Every row belongs to one group in each of 3 separate groupings. Each group adds its own fixed numbers to the row, and there is some noise. The rows also spread widely along 8 directions, which tell nothing about the answers.
In the rows, 128 means zero.
Known rows, each followed by its group in each grouping:
[124 122  99 103  83 127 140 150  94 105 142 104 120 122 137 115  97 155
 131 133 142  69 151 122 125 123 130  71 120 137 137 158] => (2) k320 k223
[131 121 142 129  92 137 103 102 137 175 118 109 125 121 113 127 135 129
  83 166 138 141  82 167 139 137 111 133 162 127 140 133] => (0) k365 k150
[110 131  72 115  84 187 141 117 111  96 168 155 151  86 116 113  95 147
 135 137 131  65 131 113 135 101 122  99 101 127 147 177] => (1) k600 k313
[133 135 102 137 123 198 140 116 123 137  56 178 159  88 139 124 168 146
 100 185 149 169 100  92 130 159 151 130 140 106 149  94] => (1) k649 k124
[ 98 162  95 112  85 134 149  36 133 171 165  87  96 126 112 131 148 128
 151 130 152 139  84 175 121  86  95 130 195 127 117 117] => (0) k649 k150
[150 146 115  98  60 159 112 108 165  86 142 172 157 124  84 154  78  89
  88 132 140 118  80 172 119 114 132 142 125 134 182 150] => (2) k600 k716
[118 166  63 114  70 177 160  62 143 107 154 134 120 137 110 133 134 117
 140 119 171 134  88 141 116  77 120 130 171 129 149 121] => (2) k526 k313
[124 147 137 136 120 144 152  83 105 216  71 182 169  56 117 131 186 139
 151 161 103 157 103 141 112 165 110 118 116  64 116 110] => (0) k805 k716
[182 139  84 152  99 146 141 130  86 114  98 215 197 109  96 105 131 117
 141 111 126 129 104 131 139 130 107 101  98  98 158 132] => (2) k805 k375
[ 79 156 119  81  92 176 155  74 154 172 112 134 124  63 121 161 150 147
 148 184 124 120 105 132 108 136 143 124 144 110 117 132] => (0) k320 k375
[118 167 131  54  50 128 146  68 142 134 150 130 123 109  94 194  95 118
 151 138 123 113 106 172 102 111 146 136 142 134 159 144] => (2) k526 k124
[123 162  94 107  83 193 148  79 162 125 123 149 142 108 100 143 140 116
 118 141 146 145  91 151 124 102 119 144 164 126 143 121] => (2) k365 k223
[105 140 123 102  80 178 130  99 191 129  94 134 122 110 125 135 140 117
  85 163 165 144  83 133 102 146 159 145 155 120 145 113] => (0) k320 k375
[140 115  72 137  96 110 129 123  69 122 139 104 107 152 150  92 125 151
 130 126 165 108 122 121 141 105 113  79 160 144 140 124] => (1) k526 k150
[141 127 121 149  99 174 139 121 122 158 105 174 187  75  97  95 141 124
 128 121 113 109 120 151 120 137  89 114  94  80 134 160] => (2) k805 k223
[102 157 119  86  73 194 146  87 154 135 105 140 119  91 123 170 137 129
 117 183 147 133  91 121 106 132 157 135 155 120 149 121] => (2) k526 k313
[182 136 100 130 100  89 119 122  49 162 146 149 155 133 100 145  99 141
 156 143 101 109  93 164 174 113  86  85 137 146 130 142] => (2) k320 k375
[140 113  88 117  88 174 120 157 123  79 104 155 142 121 144 119 100 149
  87 166 160 101 128  86 131 144 170 102 116 146 175 137] => (1) k526 k124
[ 77 142  95 101 100 240 156 100 179 113  96 147 139  61 138 129 164 145
 107 184 153 118 125  87 104 140 159 121 131  99 135 129] => (0) k600 k223
[173 122 120 156 112 119 132 113 101 157  83 173 174 120 112  91 159 117
 123 111 132 157 101 162 120 150  86 114 116  86 138 107] => (1) k320 k223
[120 127 117 130 111 214 137 101 157 153  91 171 176  64 107 121 156 135
 101 171 119 134  97 129 125 137 120 134 117  95 138 140] => (0) k365 k223
[140 104 103 192 117 171 111 136 116 167 119 125 152 104 115  56 131 149
 100 144 139 103  97 145 157 124  67 108 129 118 116 150] => (2) k649 k375
[104 155  81 121  73 170 148  94 164 115 118 112  99 132 137  99 150 118
 113 124 188 142  98 134 109 110 130 123 186 121 134 106] => (2) k805 k375
[124 135  93  81  69 111 153 131 109  83 138 125 125 125 122 113 121 124
 150  86 150  95 153 137  88 129 144  85 102 110 147 146] => (0) k365 k223
[ 74 128 111 105 100 166 120  93 145 178 173  64  85  99 140 150  97 180
 101 213 129  78  95 142 158 112 124 105 179 166 111 161] => (0) k320 k716
[104 139 132 130  83 176 127  55 177 194 142 138 151  79  75 116 140 113
 114 128 121 128  77 200 115 102  83 165 138  91 131 154] => (0) k365 k150

New rows. What belongs after each?
[ 94 150  56 132  95 159 161  67 133 143 179 123 120 104 112  99 127 149
 169 104 144  93 116 154 130  72  90 100 148 122 105 150] => (0) k320 k375
[112 154  77 117  81 143 149  52 136 157 174 129 128 114  84 115 129 123
 159  99 131 112  92 187 124  75  77 131 155 120 114 149] => (0) k365 k375
[152 156  93 100  67 125 135  62 110 136 173 148 137 140  77 151 102 106
 145 110 126 128  76 189 136  83  90 135 156 138 151 142] => (1) k365 k313
[139 130  55 140 102 173 136 137 111  89 113 151 135 135 147  92 134 144
 109 141 170 119 110  88 149 120 137  96 154 140 147 116] => (1) k805 k375
[105 115  88 131 112 185 146 136 125 118 103 133 137  87 147  85 143 162
 118 149 149  95 139  97 121 132 129  93 120 109 126 140] => (1) k320 k223
[ 96 140 134 119  99 174 127  72 165 189 114 134 135  80 106 133 152 130
 109 159 126 140  83 168 115 132 112 146 150 103 120 130] => (0) k365 k716
[157 130 101 149 100 126 127 101 117 141  91 140 138 149 126  96 173 121
 104 122 170 182  83 147 118 135 117 126 167 106 144  86] => (0) k365 k150
[ 95 177  79  60  73 200 157  84 158  96 110 143 101 110 132 182 141 128
 126 182 165 145  90 106 116 111 176 137 191 148 147  99] => (2) k365 k375
[111 152 131  61  65 155 150  92 173 107 106 147 134 103 113 168 131 105
 119 148 142 136 109 139  82 151 172 131 130 110 159 122] => (0) k320 k223
[ 97 172  68  89  91 152 191  59 131 111 136 159 137  92 110 129 160 123
 190  86 144 127 135 135  80 100 131 106 123  83 125 120] => (0) k320 k223
[112 169  74  89  67 166 150  90 155  92 115 129  97 146 133 141 143 118
 123 138 187 157  92 130 113 101 151 131 198 143 140  90] => (2) k365 k375
[117 115  67 175 117 165 128 116 105 140 150 113 132 112 141  65 142 167
 117 134 161  98 124 119 146 102  95  87 142 118 119 145] => (0) k600 k150
[122 158 126  87  66 193 142  96 169 108  98 185 163  90  99 162 129  97
 111 159 136 138  92 135 104 133 161 146 130 104 182 128] => (2) k805 k150
[ 85 173  79  96  88 152 178  67 126 125 135 137 118  94 126 125 155 137
 184 106 156 124 130 134  89  89 132 107 138  94 119 122] => (2) k320 k150
[ 90 133  79 145 101 212 136 102 149 134 134 115 124  95 129  97 144 154
 106 154 159 108 108 119 137  89 113 123 161 128 128 145] => (2) k365 k150
[134 118 111 128  78 135 115 131 109 142 164 121 139 104  98 104  76 138
 130 127 115  51 120 170 142 105  91 103 105 137 136 186] => (2) k526 k375
[130 147 129  88  70 164 132  93 159 119 108 186 160  96  99 154 116  95
 105 142 124 130  94 155 104 137 147 144 120 106 170 135] => (1) k805 k716
[158 124 132 141  81 164 102 110 155 136  93 155 154 135 102 122 128 100
  72 156 155 155  65 157 126 135 122 149 151 120 172 121] => (2) k526 k150
[139 129 131 107  74 110 109 119 108 148 135 103 114 133 116 128 112 132
 105 141 139 115 101 166 130 125 116 112 152 138 146 135] => (2) k365 k150
[ 81 152 144 100  74 189 137  75 177 176 122 128 134  69  98 139 132 117
 125 158 125 114  92 172 104 126 112 155 138 102 123 147] => (2) k649 k375
[131 108 109 164  97 199 112 121 129 153 141 148 163  88 106  91 103 142
  87 161 123  85  95 135 160 118  94 123 120 125 149 179] => (1) k805 k313
[ 88 168  75  79  64 165 179  81 139  79 139 151 126  99 120 125 138 117
 171  93 163 105 142 121  77  93 155 107 121  96 151 135] => (2) k805 k150
[121 150  96  75  79 153 146  93 101 125 156 150 136  95 110 179  91 146
 153 172 110  91 106 130 143 110 137 108 129 142 151 157] => (1) k320 k313
[112 146  91 164 110 183 147  62 134 181 120 152 150  91 114  91 173 134
 137 129 141 146  89 149 133  98  78 136 161  92 120 119] => (1) k805 k150
[116 121  85 175 134 171 134 108 105 186 107 130 135  86 143  75 157 171
 128 162 138 122 104 127 150 123  84 101 151 112  96 122] => (1) k320 k375
[ 96 133  94 145  91 175 144  90 176 144 100 121 117 109 134  76 171 128
 107 122 173 136 102 138  94 124 118 133 152  96 123 114] => (0) k526 k375
[139 137  83 149 129 171 130  88  94 179 123 154 144  97 123 133 141 159
 123 182 121 138  81 136 170 105  88 116 169 136 116 122] => (1) k365 k716
[116 191  66  99  82 164 178  54 133 105 128 150 123 123 118 153 161 123
 166 114 170 167 101 133 102  92 140 130 173 116 140  88] => (2) k649 k124
[167 142 120 115  83 125 127 129 105 106  95 156 147 140 122 133 123 120
 112 138 155 149 103 136 119 154 145 112 128 126 168 111] => (2) k649 k124
[109 156  77 143  95 176 150  59 161 161 117 140 127 110 115  91 176 120
 131 109 163 158  84 159 116  95  85 148 178 103 112 102] => (1) k365 k375
[135 137 101 108  85 178 132 103 158 110  91 152 136 129 124 127 153 110
  88 143 165 158  93 130 114 131 137 140 162 120 156 102] => (1) k365 k223
[139 133 115  84  72 115 122 137  88 115 155 132 130 121 116 160  73 140
 127 159 114  71 119 140 148 120 137  84 122 153 161 167] => (2) k805 k716
